All groups share one centre, and each spreads out both ways along 11 directions, with some noise.
Known rows, each followed by its group:
[ 12   1   2  29  -5  27 -24  -9   0  -8  -9 -18  12   2 -23  -2 -14  -9]	(5)
[-25   4  23   5 -10 -10  -8 -22  -4  -7 -13   5   6   5 -19 -18  19  -2]	(0)
[ 16 -12  -9  11   9  21 -21  -3  -8  -4 -13 -11  -5 -13   7   1  -4  12]	(0)
[ 23 -17 -17  15  -7   8   3 -11 -10 -19   7 -20 -10  18 -20 -10  -4   4]	(2)
[ -2   0  -2  -5  15  16 -22 -13  -7  -7   5   7  -3  -6  23   7 -14  12]	(5)
[ 16   6  -2  15  -1  17  -7   0   5  19  17  -2  -8  10 -23   5  -6 -16]	(1)
[-11  22   4 -32  12  -6 -23 -19  -2 -17 -18  -8 -12  -3 -20  -9  23   5]	(3)
[ -5 -22 -10 -12   5 -11 -18  -9   3   5 -13   1   4 -26   5   5  11  16]	(4)
[ -5   8 -13 -12  18  -6 -25 -14   9   1 -32   6  -2 -28   3  -7  -5  -4]	(0)
[ 28  10   3  19 -10  16   0  -1  -1  -8   1 -16  11  13  -9   9 -18 -16]	(5)
[  6   0  -8  17   4   2 -12  16   5 -14  13 -16  25   5  -4 -11   9  -9]	(1)
[  8 -30  12   8 -17  15  -7 -11  -6 -12  20  -5   3  21  -6  19  -4  27]	(3)
[  5 -15   5  23  -6  14  -5  31  14   2 -13  -9  10  -1  -9  -2   8   6]	(1)
[ 22 -25 -11   7  -3   2 -19   3   2 -17  -7 -30   3  -7 -11  -6  19   7]	(2)
[-13  -4  -5 -23  -1 -10   5  -9   6   7 -15  15  -4  -7  -5  15 -16  16]	(5)
[ -8  19  13  -9  -1 -15  -7 -11  11 -22 -14  10  19  12   0  -4  -9  -8]	(0)
[  7  -9 -10   0  14 -11 -23  -3   6 -25  -9  19   7  19   6 -15   5  26]	(0)
[-24  -6  18   7  -4  11   4   8  -7 -16   2 -31   3 -21  22  -8   8 -10]	(4)
[  4   4  11  16   2  29 -29   0  -5 -15  -9 -26   7  -5 -12  -3   6   0]	(2)
[ -5  14  -5 -17  14  -5 -16   1  22  -4 -20   5 -10 -11   0  -5  -6  -9]	(0)
[-23  15  10   8   0   8   5   5 -26 -10  -9   3  18  15 -20 -10  14  24]	(0)
[ 18   6 -21 -12   9  -1  -4   1  -5  16   6  19   2  14 -22  16  -5  22]	(5)
[  3 -11 -32   6  17 -16  -8  13  14   3   2  22   0   6  -4 -20   4   7]	(2)
[ 10  -5 -11  15  13  -4 -17   7   7   7  32  11   4  11   5 -15  15 -12]	(0)
[ -5   1   9  30 -15   1   3  -9 -14   4   4 -11  31  -4  -9  -6  -1 -16]	(3)
[ 23  13 -24 -13  10   5   8   7 -19 -17  -9 -18   7  -1   4   9 -10  15]	(4)
[  0 -26 -16  -1 -18 -25  17 -19  -6   9 -16  -9   6 -20 -17  -1   3   1]	(6)
[ -9  15  -1 -10  18   9 -11  -3   1 -11 -19 -11 -27 -14   8 -20   9  -9]	(3)
[-16   9  20   2   1  12   3  -9 -14 -28  -4 -15 -10   2  20 -16  -1  -3]	(3)
[ -7  17   2  -6   2  14   1   4  -9  19  10  -4   1  -6 -14  15  -1  -2]	(1)
[  1  12   7 -24  -2  -7  -5   4  17  -3  -8  -2   4  -2  -6  18  -4  -3]	(6)
[ 14   0 -36   8  13 -25   0   3   5  17   3  24  10   0  -4 -17   1  -9]	(2)
[-26  -8 -13  11   9   8   8  -6 -13   4 -13   9 -15 -10  -2 -22  -5  13]	(6)
[ 17 -33  -6   6  -4  25 -14  -8  12  -4   0  -2 -18   3   0  21 -31  20]	(0)
[ -7  13  12  -5   0  10   2 -14 -19  -6   0  -2 -18  15 -15  -6  12  11]	(3)
[-11   8   0   7   9   0  -4  17  16   1 -29  31   9  10  -3  -7 -11  18]	(1)
[  8 -14   3  22  -5   0  10  15  -3   9   1 -11  -4  -8  11 -18  23 -12]	(5)
[ -6  15   0  -6   0  11  11  26  25   2  -5   2 -15  17 -27   1 -14  -6]	(3)
[  6  10  10 -18   4 -13  -4  16  24  -5  -4  -2   1  -7  22   7   4 -16]	(3)
[ 15   8 -10 -13   4   2  -7 -11   6   1  24  -6 -16  10 -13   7  -5 -16]	(1)
[-27   9 -11 -12   6  18  -3 -20 -14 -13  25 -25 -12  -3 -21  -4 -11  -9]	(5)
[  3 -24  -1  35  -7  20  14  18  -9  -8 -10  -8   3   1  13  -7 -12  15]	(1)
[-19  28  -4 -25   4  -9   3 -16 -10 -11 -23  -1   7  -5 -16   0  -7   4]	(4)
[ -8 -19 -18 -18  -1  10   2 -12 -10 -23  14 -30 -11  -6  -6   9 -11  14]	(5)
[-27  22  16   9   6  -4   3 -10  -8  -3   4  30  14   8  26 -11 -12  -4]	(2)
[  5  13   2 -17   2  -5  17 -13 -17  -3  15   7  -8   8  25  11  -9   1]	(1)
[-11  -9   6  -4  10  27 -25 -13  -7   0   2 -18 -12 -31  22   8  -6   2]	(2)
[  0 -25  -5  -7  -2 -33 -12  -4  30   5  -4  21  -2  -2   4  -7  12  -1]	(6)
[ -7  -1   8   3 -12   0   5 -28 -22   7  -3 -16   0 -18  -6  -1   6  -9]	(1)
[ 18  -4  -6   3  17  43 -23   3   5   7  -6   0 -38   0  -1  11 -17  14]	(6)
[  1  13  13  -1   4   3 -10   6  14 -25  -6   7  -2  29  -9 -10   1   3]	(0)
[-20  -3 -14   5  14 -10 -11   5   7   7   8  23   3   3  -6 -19   9   5]	(2)
[-14 -15 -37   3   9  -4   5   2   4 -16   9   3  -3  14 -23 -19 -15  13]	(6)
[ -4  -2  -4   9   7  -7 -14  15  14 -11  19   0  14  12  -5 -16  14 -10]	(6)
[ 16 -16  -6  13  -3   9 -10   4   3   6 -11 -15  -8 -10 -13  -5  13   0]	(4)
[  9  -4 -12  -4   8  10   9  -6 -22  11   3   9 -22   0  10   4  -1  21]	(0)
[  6  21  13 -15   4 -11   2   6   3  14  -4   5 -10  -6   8   1  23 -14]	(3)
[ -9  31  -9  -3  13   2  -3 -25 -11  12 -27  14 -17  -3 -26 -17  -6  -8]	(0)
[-19  -5  -6  -6   5  -6 -19  -6  12   2 -10   9   6  -8 -21  -4   2   8]	(4)
[  3  15   2 -32   1   8  25  -7 -24   2   3  -7 -26  -2  14  22  -9  11]	(1)
[ 11 -15 -28  -4   1  -5  -1  -9  -6 -11  26 -24  -6   4 -18  -9   9  -4]	(5)
[ 22  19 -10   6  12   0 -11  19  -7   1  19  -5  17  12  -5  -7  24  -7]	(6)
[ -6  16  -2   0   4  -1   1   2  -8  -2 -29  -9   4 -14  -8 -14   9  -3]	(4)
[ 14   7  -4   1  -4  -2  34  35  15   0  12   9  -2  24  10   9 -20  -5]	(3)
[-36   5   8  -5   9   1  11  10 -13  -7  -6   2  -3 -12  23 -14   9  11]	(3)
[  0  -9 -13   3  16  11  -3  14  11  -2  -9  -3 -23 -17  23 -12  -8  -2]	(3)
[  5  13  20  -5  -1  14   7 -17 -15  -9 -22   7 -20   5  21   8 -18   9]	(6)
[ 13  -8   9  -8 -26 -24  16  -8  22   8   0  -8  -3   2 -18  10   0 -26]	(2)
[  7  32  11   0   0   3  11  19  -5  -8 -27   4  20  10   1   7 -10   5]	(4)
[ -9   7   9 -19  -9 -28  15  -5   4  10   3  17   5   4   1   7   8  -4]	(2)
[ -2   7   6  -2   5  15   1  32  16  17 -14  18  -3   4  -7  16  -9  18]	(1)
[ 17   5   1   5  13   9 -20  -1   8  -9  -9  23  -1  17  14   3 -14  14]	(5)
[ -8   3 -21 -11   3 -12   2  -8   9 -15  15  11   7  28 -30  -3 -15   8]	(6)
[-19  19  -8 -16  18  12   6  -6 -18  -7  -3   4 -20  -3  12  -7 -11  11]	(1)
[  0   6 -27 -25  19   1 -14  -3   5  -3  -5   3  -6  -6  -7   9 -14  15]	(4)
[-23   5 -10  -7  13  17 -12 -21 -22 -10  20  -7  -7   0  -7  -5  -4  12]	(5)
[  6  -6   1  -9 -19 -19  23 -18  -1   9   1  -8  -4  -9  -3   9  -6 -18]	(2)
[ -2   1  16 -13 -14   3  22  -3 -16   9 -13  -3 -17   2 -11  12  10  18]	(4)
[-15   4   0  -8   3  -4 -16   0   4 -16  -5  -2  35  -6  -2  10 -10   9]	(4)
[ -8 -21   9  14  -5  -4   3  19   6   1 -12  10   7   2   4  -6  13  19]	(4)
[ -5   1 -12   8   4   4  20  -6 -21   9 -11  -1  -9 -20  20  -8 -12  -1]	(6)
[-16 -10  15  -2 -16 -20  -2 -23   3  19   5  10  16 -12  -9   9   7  -8]	(1)
[ 18  -6   4 -13   0  -1   1   0  20 -11   2   0 -26   8  18   6 -11  -7]	(0)
[  3  24   6   1  -2  19   4  12 -11  -6   7 -32  17  -9   0  11  -5 -18]	(6)
[  3  15  -2 -12  -3 -23   0 -25  -2 -20 -14   9  22   7   6   2 -17  -4]	(4)
[ 20   5  -5   7   7  15  -6  15  15  -5   9   4 -11  21  -2   2 -14  -3]	(2)
[ -8  21  -6  12  10  -3  -6   8  -1  13   3  18  14  12 -23 -15  10  -5]	(2)
[  1  -1  -8  -9  -3   6  13  11   7 -19  -8   0 -13  29 -27   2 -12  22]	(5)
[  9  -8   5 -15   7   4   4  26   9 -23   8   3 -21  27  16   1   9  25]	(0)
[ -6   1  17   8  -6   2 -13  -6  23 -25 -22 -12   6  -4   6 -10 -12 -20]	(5)
[  8  13  -4  18   9  11   3 -20 -40  -8  -6  11  -6  19   1 -20   4  18]	(6)
[ -5  18 -10  -9  17  -2   3  10  -7 -10   0  12  13   0  29   1 -13   8]	(4)
[  8 -20  -4   4  -1  12 -14   7  28   9  11  -4 -16  -3  -6   9 -10  -9]	(6)
[ 10 -24 -23  18   6  12 -11 -15 -25  -3  10  -9   5  -7   2  -5  -1  17]	(3)
[ -7  16  23   3  -3   5 -18 -15  -7 -10  -7  -1  16   4  -4   1   5  -3]	(2)
[  0 -20 -31 -16  14  -5 -37 -26  20 -10  -3   3  -8  -6 -22   1 -15  11]	(5)
[ -5  15   2  36   7  31  -4  16 -16  15 -11   1  16  -6  -6  -7  -8   1]	(1)
[  6  21  -6  -3   8   7 -15  -4 -17 -28  -2 -38  13  -4 -11 -13  16 -11]	(3)

New rows. What belongs after each?
[-18  17   5  14  -1   4  -2  -2  -1   8  -6  -2  15 -11 -10 -10  -5 -21]	(3)
[ -6  -2  -2   9  11   8 -15  -9 -11  -9 -16   1  -3 -10  11 -17   6   8]	(6)
[ 13   5   3 -10  -6  13   8  -7  -7   1 -15 -23  -9 -20   9  20 -17  -7]	(2)
[ 11 -12 -16   8   9  -6 -32   7  12 -31   8 -26  28  -4   1 -15  13  -8]	(6)
[-12  13 -12  -8  -3   4  15   2   4  -9 -15   5   5  12 -28   7 -31  11]	(0)
[ 13 -14   8   9  -7   5  -3 -14  -6   5 -12  -1 -15  -4   7   0   1   4]	(6)
[ -3  -1 -19 -21  -2  -3  -6 -20   9 -11  -3  -4   4   1 -23  17 -29   6]	(6)
[ 16 -27 -25  11   2   7 -12  -2   7  -5  -5  -1 -12  12 -28  -9  -2  19]	(5)
[ -3  24   4  -3  11 -12 -10   7  -6 -24 -23  -9  21  -5  10 -21  20  -6]	(0)
[  4 -19 -30   6   7  -3  -5 -14  -3 -12   2   6  -7  12 -14 -16  -8  16]	(6)
[-11   2  19 -15  -1  12  -5  -1  -1 -19 -31  -9  -5  -7   6  10  -4  21]	(0)
[ 15   1 -16  11   8   7  -9   8 -13  -7  13 -21  19 -12  14  -2   3  -6]	(3)
[ -7   8  26  12  -2  11   5  22   9 -14   3   3   6  13  27  -2  -7  -5]	(2)
[ 33  -2   1  14   3   7 -19   0   6 -12 -19 -23  -5  -9   9 -11  10 -17]	(1)
[ -5 -29 -31  10  -4 -12  17   3  16  -2  22   9 -10  17 -17 -14 -15   1]	(6)
[-13  15   9  -3   1   1  29  -9 -17  10 -13  24 -20  -2  29  -3 -18   2]	(6)
[-15  -3 -14  -6   8  -5  17  -9 -17 -15 -33   5 -13 -12  18 -17 -10  20]	(6)
[  7  36  -9 -12   8  -3  -6 -13  -4  -2 -14   6   2  12 -30  -2  -6  -6]	(1)
[-25  21  27   6 -14   1  14   2   6 -19  -7  -6  12  14  -7  -7 -13 -17]	(3)
[-27   0  -3  -7   3   4  28   9   0   4 -17  13 -26   0   0  -9 -13  14]	(6)
[ -8 -28 -13  17 -10 -19  10  -9   1   6   7   7   1   2 -13 -20   6  -2]	(6)
[ 11 -13 -15 -14  10 -11 -13 -20   0   5  -3  29  -4  -4  21  13 -14  22]	(5)
[  1 -11   2  11 -10 -12   3  -1  10  17  18   1   8  -6  -1   0   3 -22]	(6)
[  6   0   5   7  -6   2   5 -20 -13   2  -4  -3 -11  -1   2  -5  -2  -7]	(1)
[-35 -10  -3 -22   9 -12  -5  -9   9 -23   4 -13 -14 -16  11 -18  10  -4]	(5)
[-28 -11   3   9   0  -9  10 -16 -13 -10  -4  14   0  -1  21 -20  -4  10]	(1)
[ -8  -2   6 -17  -3 -15 -16 -10  11 -22 -10  -7  15  -3  -2   3   5   2]	(3)
[-18  14   4 -22  11   1   7   7  17 -21   6   3 -25  12  13  -7 -12  -8]	(5)
[ -9 -14  16  11  -6   2  12  15  14   5 -10  11 -22   7   5 -12   9   4]	(4)
[-15  -7  -5  -5  17  32 -22  12   5 -13  -4  -8 -17  -1  -7   1  -5  26]	(5)
[ 16 -19  -5  21   7  16  -8  25   6 -11  -6  -4 -14  13   1 -18  14  16]	(5)
[-17  24  -1 -19   8   8  -5 -27 -11  -9 -16  13  -3   4  -7   9 -28  14]	(6)
[ 23  -2  -2  14  -7  -7  -2  -8 -12  13 -16   2  10  -3 -10  -2  14   2]	(4)
[ 14 -23  -1  15   2  -8 -19  10  14  -1  30 -10  13  -7  25  -5  19 -18]	(0)
[  9  -2  -3  13  -3   3   5 -13 -15  -9 -19  -5   3  -6  11  -7 -11   3]	(1)
[ 18 -12  -2  30  -6  17   9   9 -22 -12   8 -19   0  16  -4 -15  14   8]	(5)
[ -4  18  -2  -8  21  -7 -31  21  25  -7  -2   5  17  -2   0  -8  15 -10]	(1)
[-23  19   6 -15  16   7 -14  -5 -14  24   0  15 -10 -12 -10   1  20  11]	(3)
[ -3 -30  -4  11   1  25 -13 -16 -13 -19   6  -9 -15   4   3  -4  -9  27]	(3)
[ -9  -2  -8  10 -14  -3  29   7  -4  13  21 -14   2   1 -21  -3  -2 -18]	(0)
[-28  15  17  14  -2   3  11 -22 -29  21 -13  17  -2 -12   3 -13   4  -1]	(6)
[ -3  28   5  -7  -2  -6  15   5  -3 -21  -8  13  22  28  -1   6 -23   6]	(4)
[  9  10   7   8  -4  -4   9   1  -7  -2 -10  14  10  19  -5  -2   0   9]	(5)
[ -8  23  13 -17   3  11  -2  17  10   6 -23  12   1   3 -13  19 -10  14]	(4)
[ -6  23  10   0  -2  -4  15   3 -19  -5  13   0  20  10  11   1   3  -6]	(3)
[  2  -5  -1 -19   0  -6   7  12  14 -12   5  -2 -14  15  -4   4   5   9]	(1)
[  3 -19 -13   8   5  24  -4  14  -4   2  27 -17 -11   1  -6   3   3  10]	(4)
[-14   8  10  12  -5  20   8   6 -13   2  15   0   5  16 -12   5  -8   7]	(3)
[ -1  10  -6 -10  16  22   6  16 -19   6 -10  -3 -24  -5   4   2   7  24]	(0)
[  5  13 -16   8  15  16  -8  30   8 -10  14  -3  10  17 -12  -3  -7   2]	(1)
[-21  -1  18  -6   0   0  -2  17  25 -12  -2  14  -6  19  -4  -4   0   9]	(2)
[  1 -31 -17 -19   3 -24 -21 -15  31  -7 -16   1  -5 -27  11   3  -7  -2]	(5)
[ -1  -6   5   3   3  13  -1   0   2  -1 -11  12 -27  16 -12  -8   4  20]	(6)
[ 11 -12 -17 -22   8  -3 -10 -10   7 -18   6  14 -12  20  -1  13 -18  27]	(3)
[ -1  -2   1  15   2   9  -5  -6 -14  26  22  -3   0 -16   8   1  10 -14]	(0)
[ -2  -6  -3 -10  -4 -20 -10 -40   1 -16 -17  20  11   3   8   6 -28   9]	(5)
[  4   3   1  23  -4  15   5  -3 -14  16  19   6  10   7  -1   6 -12  -3]	(3)
[ -1  27   7  16  -2  -9   9   1   8  -2 -27  22   6  24 -21 -22  -6 -13]	(4)
[-12  -3 -11 -13  -1 -13 -10 -10   5 -32 -15 -14  25  -4 -10  -1 -11   7]	(4)
[ 40 -24 -12   7 -17 -17  17   6   4   6 -11   1   7   5  -1  12  -2   8]	(5)
[ 12   4 -16   2  16  12 -16   1   4  -4 -10   4  -8   0  -2  -4  -8   7]	(0)
[  0   0  24   8  -3   5   4   7  15  -7   7   9 -11  11  29  -2  -8 -13]	(6)
[ 14 -13   2  -8  -7  15 -19 -33  -1 -17  -1 -22 -18   0 -12  12 -11   1]	(2)
[-12  -8 -13  -9   4  -1 -22   8   6  -9  -1   2  37  -2 -20  17  -6  28]	(4)
[ 10 -13 -24   9  -5  -2   5  -9   0   3  20  -4   2   8 -17   1 -15  -6]	(6)
[-27   6   9  12   5  -2  12  15  -9  -7 -17  -3   4 -14  17 -26  15  -3]	(4)
[ 14 -14 -15   8  -7  10   0 -16 -11  -8  -3 -19  -3  -3 -11   3 -15   3]	(6)
[ -8   7   0  -8   8  23  -5  -1  -2 -29  13 -18 -11  11   3   0 -15   2]	(5)
[  5   6  10   9  -1  29  -1   8  -8  13   9 -20  -8 -14   6  13  -3 -11]	(0)
[ -3  17  10 -10  16  12 -25  17  24  -6   8   1   2   0  11   8  -4 -11]	(6)
[ -7   1  28   5 -13   9  16   0 -28   5  16 -14   5  -5  21   8  20   1]	(0)
[ 11 -13  -2   7  -1   3  -7  -8  13   5   3   1 -23   1  -1  -6  -1 -11]	(4)
[ 11 -18  -7   6  -4  16 -16 -11   5   2  -3 -22  -4 -19  -8  12 -13  -6]	(6)
[ -6   4   2 -21  -9  15   6 -20 -14  18  -7 -27 -21 -28 -23  22  -3  -5]	(2)
[-25   5   6  -2  -2  -1  20  -6  -7 -10 -11  -9 -26  -1  -5 -25   8  -8]	(4)
[-23   1 -23 -17  26 -10 -28 -10  17 -14   4   9   7 -19  17 -10 -15  -5]	(4)
[-12   4   7 -10   1  -6  21   5   6 -14 -13   2  -6 -12  41  -1 -22  -8]	(6)
[-36  -3  15   1   1  -9   9 -11  -4   3 -26  20 -11 -15  16 -19   1   5]	(6)
[-12   2   4  -4   0 -13 -12 -22   8  -3 -50  11  -6 -14 -16 -16   2   5]	(1)
[ 11  25   6   9  -1  12  11  26  11   0 -17  -1   5  14 -12   2 -13 -10]	(2)
[  4 -10  -7  14   9  12  -5 -26 -22  -6 -17  16 -23   4  12 -17  -9  22]	(6)
[ 15 -25   0  -6 -11  -6  -6 -19   5 -16  12  12   1  24   3  18 -18  22]	(3)
[ 12 -25  10  13 -23  12   1   4  17 -28  -6 -33  10   5  -6  11 -20  -3]	(0)
[-16 -10  23  -9 -16 -19  20  11  12   6  -7  15  -2   7   3   4  10   7]	(3)
[ -2   2  -1  13  -1   8  -6 -20  -2  10   7  -6  -3 -15   4  -3 -13 -26]	(5)
[ 11 -12  -8  16   6   0 -17  -9  -5  -2  -1  -6   6 -14  14 -12   7  -6]	(6)
[  3 -14 -30   3  10 -21   0  14  14  -7  13  -2  13  -7  11 -17   2 -10]	(6)
[ -8  12  21  23 -11   9  -9   7  12 -12 -26 -15  17   2 -23 -14   2 -17]	(5)
[ -5   8 -18   7  19   6   3   1 -19 -13  -6  15 -12  17   0 -25   1  22]	(6)
[ -1  18 -20 -20  10  -1  32   6 -14   9 -10   4 -33   1  -9  -8   0   6]	(0)
[ -7   4  14 -19  -7  -2  -3  -4  13  11 -16   3  -6 -10 -11  18  -3   0]	(6)
[-19  -1  16  -7 -10  -2  -9 -22  -2 -12  -7   4   3  12 -22   1   1  13]	(3)
[-29 -15  -6  -4   1   2   8  -8  10   5   5  -9 -30 -22   4 -15  -5 -16]	(5)
[ 16   5   1 -10  -1   6 -27 -10  21 -17   3  -9   7  14 -19  15 -16  -7]	(3)
[ 10  11 -22  17  13  -9 -10 -25 -18  -3   2  -8   8 -16  12 -29   4 -29]	(4)
[ 22   3   8  16 -15   6   9  -5 -19  -2   2 -15  11  10 -10   4   4  -4]	(4)
[ -2 -10   5 -15   1 -18 -25 -34  18   7 -24   8 -16 -26   3  -1   2 -10]	(1)
[ 24   3  -3 -18 -12  -3  10 -12  -8  -7   1 -24  -8   2 -12  18  -1  -4]	(1)
[ -7  -7  -9 -12   3   7 -27 -13   9  15   4   0  -1  -8 -36  15   0   9]	(4)
[  1  13   2  -9 -10 -17   0 -42   0 -16   3  -5  14  -3   8   7 -30 -31]	(5)
